Every row belongs to one group in each of 4 separate groupings. Each group adds its own fixed numbers to the row, and there is some noise. The rows also spread widely along 14 directions, which tell nothing about the answers.
Known rows, each followed by its group in each grouping:
[ 16 -11   2  -8   8  -8   3  -4 -10   6 -18  -3  -5   1  -1   0  -1  -4
  -7  -5   2  -1   1   3   7  -4   2   4  -1  -6  -3   8  -5   0   0   3
  -5   0]
(1) robu Z_245 Z_97
[-19  -1 -13 -12 -15  15   8   0   9   0  20  -3  14   3  12 -12  10  -1
 -13  14  -1  10   4  -9  11   3  12   5  -5   6   4   5  16  -4 -18   5
  -6  18]
(0) zanog Z_184 Z_570
[  0  11   2  -1 -11   2  12  -4   0  -3   5 -16   7  -2  11  -3  -5   4
   5  11   0   8  -3  10  -2  -9  21  -9 -18 -11 -17 -10 -13   3 -13  -8
  -1   5]
(0) robu Z_324 Z_519
[ -7  -5   0   2  -4   3   9  -3  -5  -3   0   0  12   6   0  -8  12  -6
 -20   5  -5   8  13  -3  10  12  14  -6  -3  -9  -3   3  -5  -3  -4  -5
  -2  -1]
(1) zanog Z_324 Z_519
[ -1 -12  -4  21   3  -5  -1  -9 -12 -10   4   2   1  -4  -4  -7  12 -15
   2  15 -13 -12   8 -10  -5   0 -12   0  14   7  -2  11   4  -6   0   5
   1  -9]
(2) nozi Z_413 Z_570
[ -5  -4  -1 -14 -16  -1  11   8   7   1  -8 -14  18   1  12   0 -12   6
  12  13  11   3  -6  10 -12  -6  20  -4 -18  -9 -14   0 -21  -1 -21   3
 -13  10]
(2) nozi Z_184 Z_97
[ 10   0  -3  -7  13  -9   8   3  -8   2  27  -9   4  -6  -7   1   2 -15
   2  -1   0  -5  -4  -3   0 -20  23 -10   2  -1   9  -7  -7  -9  -1  -2
 -12   2]
(2) nozi Z_413 Z_570
[ -1  -8   1  -2   7 -12  -7   0  12  -3  -1  -2  -5   4   2   1  -2   4
 -20   2  -5   1  13 -11   3  -6  -2   0  -8   3  -6  -3  -7   0  -3   0
   1  -1]
(0) zanog Z_245 Z_570
[-12 -10   0   1 -21  -7  14   4  -2   0 -15  -7  12   7  13  -1   3   8
   4  13   6  16  -3  13   3   6  13  -2 -20 -20 -18  -6 -13  -1 -12  -9
   1   9]
(2) zanog Z_324 Z_570
[  7  -3   7  -3   5   3  19   5  -7   9  -4  -3   3   7  -2  -3  13   1
  -6  -5  10  16  -6   1  12  -8  21   1  -1 -11   2  -7  -2   1  -8 -11
  -4   4]
(2) zanog Z_245 Z_519
[  0   8  -4  -5   0  10  -6   0  -2  -8  -3   1   0   4   3  -2   3  10
   8   5   0  -1   7   4  -8  -6   4  -2   1   2   2   8  -1  -4 -12  -1
  -8  -6]
(1) zanog Z_324 Z_519
[ -1 -10   4  -1 -10  -6   0   7  -9 -15 -22   8   8   5   6   6   9   2
  -5   2  -3   6  12  10   1  10  -3  -5  -5 -11  -1  11 -19  -8  -6   7
  -8 -11]
(0) zanog Z_324 Z_570
[-22  -5   0  -5 -11   5  -1  21   9  -9 -16   8   5  15   5  -2   5  17
   0  -2  10  13  15  -6   0   3   4   4  -8  -5   6   5  -9   0  -9  -8
  -3  -8]
(2) nozi Z_324 Z_570
[  7  13  16  -2   4  10   1   6  15  -9  -5   8   0   3  -3   6   2   9
  -7 -11  10  19   1  -4   0 -16  -5   3   7   6   4  -1   5   6 -14   6
  -1  -6]
(0) zanog Z_413 Z_570
[ -7  -2  -2   4 -25  -4  -6  -6  11  -4  -9  -3   4   1  24   5  -7   7
   1   9  -4   0  -4  14  -5  10  -6   0 -10   1 -21   4   3   0 -15  12
  13   9]
(1) robu Z_245 Z_570
[ -3  10   1   0  -5   5 -19  -2  16 -11  -1  11  -3  14  -3  12  -8  11
  -5  -5  -4   2  13   1  -5   2  -4  -8  -2   4  -6   1   4  -1 -10  -6
   0  -9]
(0) nozi Z_324 Z_97
[ -9   8  -3  -4  -9  13  -2 -10   4 -11   1   4   3   9  -3  -4   0   2
 -10   9  -5   7  18  -8   8  -3   2   0  -8  -2  -1   9   3   3 -12  -6
 -12  -3]
(0) nozi Z_324 Z_97
[-24   1  -7   8  -9  -4  -4  -3   3  -4   8   4  -3   9   4  -4   4   0
  -2   4   0   8   5 -12  13  -2   3   9 -10  -3  -1  -6  13   4   0 -11
   3   4]
(2) robu Z_245 Z_519
[ 10 -11  -4  -8  10   0  -2  11   4   7   3  -4   0  10  -2   0   8  12
   3   3   4  -7   0   3 -10  -1  11  -6  10   6  -1   3   3 -11 -10 -12
   2  -1]
(1) nozi Z_413 Z_570
[-10   1 -12  -8  -4  -2 -14  -8   7   8 -24   0  -8  12  -2   3 -20  12
  21   1  18  -4 -15  13  -8  -3  -6  15  -8  -4 -17   8  15   8 -11  -4
 -15   8]
(1) zanog Z_245 Z_519
[  4  -4   2   5   3   6   6   4   3  -2  10 -12   7  -2  10 -12  10   4
  -4  14 -10 -13  13  -5 -18  -1  11 -11   5  11  -6   6 -13 -11 -16   0
   5  -8]
(1) nozi Z_245 Z_570
[ -2   7   6   3  -6  17   2  -3   4 -12 -12   5  12   0  -1  -5   3   0
  -1   2   4   6   8   0 -12   2  -5   0  11   5  -4  15   0   0 -17  12
 -10  -7]
(1) zanog Z_324 Z_97
[ -5  -4  -3  12   7 -14 -22   1   8  -7   0  10 -12   2   1   9  -4   0
   0  -7  -7  -7   5  -5  -7  -2 -16   0   8  12  -2   1  10  -1   5   9
  13  -5]
(1) zanog Z_324 Z_570
[ -3   9   2   3 -13   9   0  -7   0 -14  -5   5   1   0   9   0   4   5
   1   6  -4  12   6   2   5  -9  -8   2  -5   0   0   6   4   2 -13   8
   1   0]
(1) zanog Z_324 Z_570
[ 11  -5  -7  -6   9  -6   0  -8 -11  -5   2  -6  -7  -5  -2  -4   8   2
   5  17  -5  -2   4  -6   3 -26  -2   6  -4   2   6   5   2  -3  -7   2
 -12   2]
(0) zanog Z_184 Z_519
[ 10  13   8   3  -7   5  -5 -11  -4  -7  -1   4   3  12  -2  10  -1   0
   1  -7   1   1   3  15  -3   5  10 -13  -2  -9 -12  -4  -1  -6 -11 -14
  -8 -12]
(1) robu Z_245 Z_570
[ 20  11   8  10  16   9  21 -15 -17   0  13  -9  -7  -4 -12 -11  13 -11
  -8   2 -10   8   3  -8  14 -26  15  -5   3  -4   4  -6   0   6  -2 -11
   1  -5]
(0) nozi Z_324 Z_519
[-14   2 -10  -3   1  -2 -12  -5   8  -1   1   0  -2  18 -11   1 -14   1
   4   4   1  -7   6   0  -1   6  10  -3  -9  -7 -11  -1   0  -1  -3 -23
 -12  -6]
(0) nozi Z_413 Z_97
[ 35  -8   6 -14  24   2   3   0   4   8 -10  -7  -5  -6  -4   1   0   5
 -16  -6   1  -2   1   0  -7 -15   2  -4  15  13  -2  10  -5   0  -9  12
  -3   1]
(0) zanog Z_324 Z_97
[ 10   4   3  -1   4   6  -2  -6  -4  -8  -5   3   1  10  -8   3   4   3
  -1   3   1   2   6   5  -3   0   2  -5   3  -5  -5   4  -3  -6 -10 -11
 -13 -12]
(0) zanog Z_413 Z_570
[ 21   8  22   4   0   9  -1  -1   4 -23 -16   6   3  -5   3   6   6   7
 -11   2  -5   6  19  -4  -8 -15 -18  -4   4   8   2  14 -15  -1 -16  17
  -1 -20]
(1) nozi Z_413 Z_570
[ -6   0   6   8  -4  14   4   2  10  -5 -14  -6  15   3   3 -11  -6   1
  -1   8   4  -5   9  -1 -23  17   6  -7   8   5 -20   9 -14   1 -15  -1
  -3 -14]
(2) robu Z_413 Z_97

New rows. What belongs after each?
[ -3  16   4 -11  -2  14  -5  17  18  -9 -10  -1  -3  -2  14   2 -11  25
  18  -2  16   5  -1  -1 -19 -22  -2   7  -2  13   4   5  -7   9 -18   9
  -3  -7]
(2) robu Z_413 Z_519
[ -5   1  -1  10  -6   4   1  -9  -2  -7   0   1   7   5  -1  -2   0 -10
  -4   7  -6  -1   2   6  -1  13   2  -6   3  -4 -13   4  -2  -3  -7  -2
  -3  -6]
(0) zanog Z_413 Z_570
[-18 -19  -8   3   2  -5  -8   8  13   2 -10   1   6  13  -1  -8   3  10
 -16   7  -2  -6  18 -12  -7  17   2  -2   1   5 -11   9  -1  -3  -3  -8
   6  -2]
(1) nozi Z_324 Z_519
[  7   3   5  10  10   1   7  -5  -1   0   7  -8  -2  -3  -1  -7  -4 -10
  -5   0  -6  -8   6  -7  -8 -11  11  -7   2   4  -7  -3 -13   3  -5  -1
   1 -10]
(2) nozi Z_245 Z_570
[  7  -6  10   0   0   4  14  -7   8  -1 -17  -7   8   0   2 -10   2   4
 -28   9  -3  12  15 -10   6  -4   3  -1  -8  -3 -14   6 -11   9 -12   3
   5   2]
(1) nozi Z_324 Z_519
[-22  -1 -15  13   3  -6  -7  -1  -4   1  11   6  -9   2  -2  -3  -5 -16
   9  -2  -5  -7  -6  -9  10  -3   0  10   4   3   7   1  14   7  11   2
   4   0]
(2) nozi Z_413 Z_519
[ 11   0  -6  -6  -2   7  -5  -8 -14  -2 -11   6 -13   7   4   2   3   4
   2  -3  -1  -2   1   6   9  -5  -5   7   2  -1   7  13   9   0  -5  -1
  -5  -6]
(2) robu Z_245 Z_570
[ -2   4   3   9 -10  -3   4  -6  -6  -9  -8   2  -2   5   0   3   5   6
  10   8  -2  12   0   6   7 -13  -1   1 -11 -11  -7  -3   0   4  -8  -8
   2  -1]
(0) nozi Z_324 Z_519
[ -4   1  -4   8  -3   5   5   0 -10  -2 -19  -3  -8   2   8  -7   0   8
  17   8   2   4  -3   6  -1  -8  -1   7  -5  -6  -4   5  -6   8  -5  -2
   4  -4]
(2) zanog Z_324 Z_519
[-5  0  0 -5 -1 -1 -3  1  8 -8  4 -1  6  5 -1 -1  2  3 -7  4 -1  6 13 -7
  0 -3  7 -4 -5  0 -5 -1 -2 -3 -7 -7 -7  0]
(0) robu Z_324 Z_97
[  9  -2   1   4   6  -3   2  -1  -9   0   5   2  -1   2   1   4   5 -11
 -12  -7  -9  -6   4   1   5   1  10  -9   5  -1   4   2  -6  -3   0   4
   1  -8]
(2) nozi Z_245 Z_519
[-21   5  -3   0 -13  -5   1   3  18   1   9 -14  12   8  13  -2 -14   5
  -1  11  -2   3   5   5  -7   8  25 -14 -22 -10 -24 -15 -16  -1 -10 -14
   6   8]
(1) zanog Z_324 Z_97
[ 11 -13   1   2   6  -3  15   0  -2   6   1 -15  10   0   0  -8   6  -3
 -10  15  -6  -7   1   4  -7   5  18 -12   1  -3 -16   2 -16  -6  -9  -6
   1   0]
(0) nozi Z_413 Z_519
[ -5  -7  -1  -4   3   5   8  -7  15   2  -7 -12   6   1  -4 -14  -9   4
 -10  17   8   2   7 -18  -5 -12   1   9  -7   6 -15   8  -1   9 -14  -4
  -8   5]
(2) nozi Z_413 Z_570
[ -9   3  -5  14  12   2  -8  11  11   1  31   1  -7   2   2  -3  11  -2
   4  -6 -10 -12   3 -12 -11  -7   7  -5  19  22   9  -5  13  -7  -3  -2
  14  -7]
(0) nozi Z_245 Z_570
[ 12  -7   6   6   9   6   6  -2   3   0   9  -2   4  -3   0  -6  13  -7
 -21   2 -10  -6  10  -9  -5   0   2  -7  16  13  -3   8   0  -6 -11   8
   4  -5]
(0) nozi Z_245 Z_570
[ -8   0   5   3   2  -7  11   7   9   5 -10  -6   1  -4   5   0 -15 -11
  -2  -9   6   6 -13   5   2  -1   6   4  -4  -4 -10  -4 -11  12   0  12
   5   4]
(0) zanog Z_413 Z_570
[  2  -4   4  -2  -1 -18  -8   2   3 -10 -15   3  -5   2  -2  10  -6   6
   0  -4   5   6   5   1  -1 -11  -6   2 -11  -6  -7  -2  -7   2   0   0
  -4  -2]
(0) robu Z_324 Z_570
[  7   9   5   2  -4  19   9  -6 -19 -13 -14   1   5   6  -6 -10  13   4
  21   9   8   6   5   7  -5  -5   3   2   4 -10   0  13  -4  -4 -15 -13
 -19 -18]
(1) robu Z_413 Z_570
[ -1  -3 -14  -8  -3   8  -7 -10   6  -4   9  -8  -2  10   5  -8   2  13
 -14  26 -15 -10  18  -7   2   2   4  -5 -11   5  -7  10   1  -5 -13 -13
  -2  -1]
(0) nozi Z_413 Z_519
[  4  -3  -6  -7  -9   1  -8  -4   1  -5  -7   7  -7   1  11   6   0   7
  -5  -1  -1   6   1   1   8  -6 -10   7  -3   5   3   9  13   3  -5  10
   4   6]
(2) robu Z_324 Z_570
[ -4 -17  -3 -18   6 -17   0   8  12   5 -18   0  -2   4  -4   4  -9   4
 -14  -4  14  12  -3  -7  14 -10  -3  15 -12  -4  -2   2  -1   7   0   5
  -9  14]
(0) zanog Z_413 Z_570
[ 16   4   3   9  13   4  -5 -14  -5  -1  -4  -1  -7   5 -10  -1  -2  -7
   1  -1  -5 -10   3   4 -10  -1   0  -5  13   3 -11   4  -1  -1  -6  -6
  -7 -13]
(0) zanog Z_245 Z_97
[  1  16  10   5 -10   6  -4  -8   6 -16  -9   6  -2   5   4   8  -2  11
  -2   3  -2  14   9   4   1 -11  -6  -3 -11  -5  -7  -3  -4   6 -13   0
   0  -7]
(0) zanog Z_324 Z_519
[  4 -11   5   9  -5  -1  12  -6  -8   0  -9   5   6   1  -1  -2  16  -6
  -9   2   2  11  -3  -4  12  -5  -3   8   5  -3   0   5  10   2  -8   7
  -1   6]
(2) nozi Z_245 Z_519
[  2  -5  -2  -3   3 -12  -9   9  11  -2 -13   1 -15  -1  12   7  -8  12
  -1  -4  -2   4  -1   0   1 -14 -12   8  -5   8  -1   1  -2   7   0  13
  14   4]
(0) zanog Z_324 Z_570
[ -5  -7  -4   3  -2 -16 -14  -2  10  -6   6   2   8   3  -1  11  -3   2
   1   7   2  -3   1   1 -15   0   0  -8   0   3 -15  -6   4  -8  -8   1
  -6   6]
(2) zanog Z_324 Z_519
[ -4  12   7  15  -1   0   1 -16   2  -6 -11   1 -11   5  -6   0 -17  -8
   0   0   0   9   0  -6  10 -14  -8   7 -13  -9 -12  -5  -2  19   0  -7
   3  -7]
(2) nozi Z_413 Z_570
[ -8 -10  -7  -4  -1   2  11  -2   5  11 -21 -12   1  -1   5 -13 -19  -3
  -6   5   6  -3  -4  -2  -3   1   6   7  -8  -2 -16  12 -11  14  -5   6
  -1   7]
(2) nozi Z_324 Z_570
[  0 -28 -20   1  -2 -31 -10  -4  -8   9  -6  -6  -9   3   3   7  -6   0
   9  13  -7 -15 -11  13   0   4  -3   0  -8  -5 -17   2   5  -7   5  -3
   5  15]
(0) nozi Z_324 Z_570
[ 17 -22 -10 -17   1  -6  -4  -1 -13   1 -21   1  -3   6   6   2   8   8
 -14   8  -5  -5   9   9   7   7  -2  -1  -2  -4   1  21  -6 -11  -4   4
  -6   1]
(1) zanog Z_324 Z_570
[  1   3   3  -5   3  -7 -12   9  13 -11   7   2   0   7   0   9   0  12
  -5  -4   1   1  13  -3 -10  -5   6 -11  -2   5  -3  -6  -5  -7  -7  -7
  -2  -7]
(0) robu Z_324 Z_570
[ 23  -2   4  -5  -2   3   6  -5  -7  -3  -1   2   0  -3   8   6  15   4
 -10   1  -5  10  -3  10   9 -10   0  -4   4   1   4   4   7  -6 -11  10
   6   7]
(1) zanog Z_324 Z_570
